The groups are shells around one centre, one inside the other: the same stretched ball of 5 dimensions in 8 sizes.
Known rows, each followed by its group:
53; 129; -271; 249; -149; 47; -82; -301; -174; 102; 269; -337; -153; 220; 392; -149 | liba
-30; 2; -358; 125; -40; -237; -111; -33; 105; -107; 246; -559; -386; 282; 243; -123 | masek
92; 122; -357; 129; -133; -69; 22; -140; 1; -50; 158; -534; -378; 365; 340; -241 | Pugin
-98; 286; -167; 218; -8; 122; -307; -479; -132; 172; 377; -241; 76; -26; 170; -75 | veru
-34; 245; -266; 66; -61; 27; -108; -303; 48; -24; 233; -403; -230; 244; 284; -203 | galu
5; 501; -61; 192; -60; 378; -263; -730; -255; 330; 356; -108; 234; -50; 207; -155 | gibug
87; 78; -188; 38; -11; -168; -149; -162; 87; 74; 312; -457; -257; 232; 190; -84 | masek
-164; 18; -48; -130; 275; -420; -509; -103; 397; 37; 529; -445; -154; -24; -160; 153 | masek
-154; -104; -171; -89; 181; -480; -371; 36; 391; -94; 452; -508; -336; 145; 26; 101 | gibug
-87; 165; -20; 79; 111; -68; -436; -398; 26; 235; 513; -219; 88; -77; 51; 83 | galu
-132; 267; -151; 226; -26; 148; -314; -510; -153; 175; 404; -169; 101; -22; 248; -54 | veru
-95; 71; 39; -203; 293; -387; -514; -163; 416; 115; 549; -409; -111; -29; -192; 157 | nad
-254; 233; -108; 129; 166; -56; -519; -412; 60; 129; 499; -265; 117; -178; -53; 65 | gibug
24; -85; -198; 33; 57; -365; -232; -6; 181; 22; 380; -510; -314; 202; 126; 25 | gibug
-161; -57; -133; 43; 192; -391; -465; -82; 231; 46; 512; -431; -138; -24; -52; 151 | Pugin
-203; 62; -360; 248; -42; -97; -224; -195; -17; -89; 314; -394; -200; 137; 296; -81 | mal
-15; 184; 10; -175; 202; -228; -394; -259; 314; 140; 459; -395; -109; 40; -97; 40 | liba
56; 32; -266; 84; -2; -237; -146; -72; 103; 7; 285; -547; -317; 231; 147; -91 | Pugin
-207; -41; -308; 181; 71; -294; -333; -69; 115; -77; 392; -471; -221; 69; 116; 29 | veru
-222; -79; -82; -153; 324; -561; -547; 21; 498; -46; 550; -512; -233; -18; -205; 200 | liba
-67; 441; -197; 277; -150; 395; -168; -670; -300; 193; 287; -121; 128; 55; 392; -214 | Pugin
-182; 279; -256; 162; -20; 86; -249; -406; -21; 2; 314; -300; -66; 76; 239; -135 | Pugin
-152; 231; -288; 103; 39; -60; -250; -264; 100; -55; 287; -453; -175; 100; 104; -132 | masek
-14; 398; -196; 118; -10; 147; -209; -466; -48; 126; 269; -363; -24; 61; 105; -194 | mal
-199; -120; -188; 16; 186; -466; -431; 13; 305; -57; 487; -482; -249; 50; -6; 140 | veru
-26; -24; -124; -148; 210; -475; -349; 24; 412; -14; 419; -587; -329; 134; -114; 63 | liba
187; 280; -271; 213; -201; 179; 37; -383; -216; 147; 166; -382; -168; 287; 387; -280 | liba
-153; 151; -66; 17; 121; -113; -415; -339; 132; 116; 483; -257; -12; -11; 84; 58 | veru
29; 198; -462; 243; -199; 55; 70; -202; -104; -108; 88; -531; -360; 362; 411; -325 | nad
141; 183; -168; -26; 8; -122; -125; -204; 123; 91; 267; -502; -259; 237; 111; -144 | mal
232; 373; -282; 126; -246; 262; 146; -424; -177; 100; 83; -393; -244; 404; 467; -386 | gibug
186; 333; -53; -70; -15; 66; -126; -411; 53; 215; 289; -352; -117; 206; 156; -171 | galu
-113; 234; -378; 226; -106; 71; -106; -304; -69; -71; 205; -413; -204; 201; 323; -225 | mal
66; 200; 27; -150; 136; -148; -324; -310; 225; 200; 438; -346; -93; 89; -1; 8 | nad
-111; 167; -57; -83; 228; -252; -458; -235; 287; 95; 469; -426; -78; -44; -159; 62 | mal
71; 294; -179; 175; -166; 231; -70; -495; -200; 174; 268; -208; -52; 216; 444; -200 | galu
-166; -20; -391; 288; -36; -191; -220; -96; -23; -89; 313; -470; -243; 137; 250; -55 | galu
-105; -81; -267; -67; 190; -536; -318; 134; 418; -151; 360; -690; -429; 166; -98; 28 | nad
169; 250; -280; 169; -136; 71; -6; -299; -118; 109; 175; -469; -214; 263; 267; -255 | nad
-210; 179; -73; 67; 125; -67; -456; -392; 88; 124; 502; -216; 55; -72; 79; 69 | masek

New rows, each followed by its group:
-230; 141; -224; 101; 137; -185; -408; -223; 156; -19; 408; -426; -100; -29; -16; 7 | veru
-176; 312; -116; 161; 61; 105; -401; -513; -57; 169; 433; -202; 129; -97; 97; -26 | masek
217; 424; -180; 39; -158; 247; 42; -479; -99; 162; 152; -358; -161; 313; 336; -330 | galu
-124; -160; -349; 82; 79; -478; -244; 137; 260; -170; 340; -626; -436; 217; 107; 15 | galu
-67; 306; 22; 60; 69; 108; -400; -559; -36; 287; 488; -123; 168; -72; 117; 17 | galu
50; 318; -390; 353; -278; 308; 64; -452; -335; 56; 122; -321; -139; 281; 533; -338 | Pugin
-160; 193; -17; -1; 180; -117; -488; -378; 151; 167; 522; -255; 60; -98; -33; 90 | veru
123; 163; -366; 168; -169; -1; 55; -187; -66; -21; 133; -521; -350; 366; 368; -276 | Pugin
-121; 9; -355; 234; -9; -205; -224; -97; 18; -60; 311; -497; -246; 133; 184; -60 | Pugin
-16; 393; -275; 185; -86; 197; -125; -457; -115; 74; 209; -372; -74; 129; 218; -255 | veru
-167; 61; -138; -20; 224; -348; -461; -121; 296; 15; 466; -484; -147; -31; -142; 87 | masek
73; 256; -242; 225; -113; 118; -108; -385; -174; 150; 252; -355; -84; 154; 273; -187 | mal
12; 408; -54; 145; -49; 279; -254; -641; -185; 297; 373; -129; 159; 5; 236; -119 | mal
-153; 171; -26; -21; 165; -131; -461; -352; 169; 143; 510; -259; 18; -54; 9; 82 | veru
35; 399; -144; 208; -141; 331; -138; -619; -256; 237; 293; -152; 81; 105; 372; -198 | veru
-66; -19; -99; -121; 235; -462; -414; -15; 389; 21; 465; -543; -253; 61; -146; 104 | Pugin
-104; 88; -299; 216; -2; -125; -246; -195; -8; 5; 327; -440; -164; 92; 162; -66 | veru
-177; 318; -122; 84; 85; 59; -384; -468; 40; 113; 411; -256; 57; -51; 70; -47 | veru
55; 276; -147; 151; -110; 171; -136; -473; -153; 192; 309; -226; -28; 159; 350; -151 | veru
-254; 10; -161; 104; 185; -300; -501; -167; 178; 26; 513; -377; -65; -84; -35; 134 | masek
-138; 295; -108; -74; 159; -90; -373; -341; 240; 45; 387; -389; -82; 16; -50; -53 | nad
-49; 128; -262; 272; -122; 61; -159; -342; -176; 90; 320; -272; -89; 151; 394; -104 | Pugin
34; 189; -109; 87; -28; 20; -213; -376; -36; 179; 370; -269; -60; 128; 248; -67 | veru
-5; 222; -443; 316; -253; 176; 65; -318; -227; -57; 117; -395; -259; 334; 534; -316 | gibug
-219; 89; -289; 224; 48; -134; -342; -222; 20; -19; 382; -393; -104; 8; 125; -13 | veru
138; 344; -226; 32; -113; 126; -1; -371; -12; 72; 168; -419; -228; 307; 291; -288 | Pugin
-38; 179; -182; 34; -10; -43; -191; -293; 79; 38; 323; -350; -179; 190; 244; -104 | mal
-142; 6; -101; -61; 239; -409; -470; -81; 335; 31; 496; -478; -168; -13; -140; 126 | veru
141; 361; -313; 197; -222; 254; 75; -428; -202; 81; 113; -383; -191; 320; 427; -350 | veru
119; 443; -159; 49; -86; 229; -76; -508; -69; 163; 211; -335; -79; 196; 231; -271 | veru
-148; -29; -264; 203; 36; -233; -313; -130; 39; 3; 406; -407; -167; 70; 169; 33 | mal
77; 431; -12; -60; 41; 147; -243; -538; 45; 242; 342; -271; 25; 72; 79; -142 | liba
-187; 146; -283; 179; 81; -144; -342; -217; 68; -17; 356; -458; -118; -1; 25; -43 | galu
-21; 83; -340; 205; -60; -118; -132; -152; -18; -21; 254; -496; -259; 201; 231; -135 | veru
148; 357; -188; 211; -224; 327; 1; -555; -289; 222; 219; -203; -32; 244; 485; -263 | galu
-138; 251; -150; -13; 133; -104; -355; -307; 193; 33; 377; -406; -97; 22; -21; -52 | veru
-64; 174; -138; 131; -25; 31; -257; -391; -52; 137; 393; -227; -32; 90; 281; -44 | masek
31; 301; -92; 176; -99; 227; -197; -559; -206; 262; 363; -134; 81; 85; 349; -109 | galu
-132; 106; -343; 69; 38; -211; -199; -94; 190; -145; 260; -558; -333; 197; 124; -126 | Pugin
-135; 296; -298; 176; -40; 89; -197; -376; -33; -12; 260; -370; -111; 111; 220; -185 | veru
-123; -25; -235; 141; 28; -228; -285; -135; 76; -1; 400; -389; -197; 121; 210; 22 | veru
21; 263; -53; 11; 81; -25; -315; -391; 64; 209; 402; -325; -7; 23; 28; -41 | veru
146; 256; -243; 23; -57; -24; -41; -243; 60; 49; 185; -525; -284; 285; 175; -239 | mal
-305; 183; -156; 157; 94; -22; -458; -406; 32; 56; 481; -204; 63; -90; 134; 46 | nad
-183; 296; -266; 222; -16; 109; -276; -429; -78; 37; 318; -306; -11; 17; 191; -129 | veru
17; 304; -425; 306; -235; 224; 52; -373; -234; -21; 103; -408; -214; 294; 460; -343 | Pugin
-85; 149; -346; 94; 26; -173; -179; -122; 145; -108; 237; -580; -309; 183; 91; -155 | Pugin
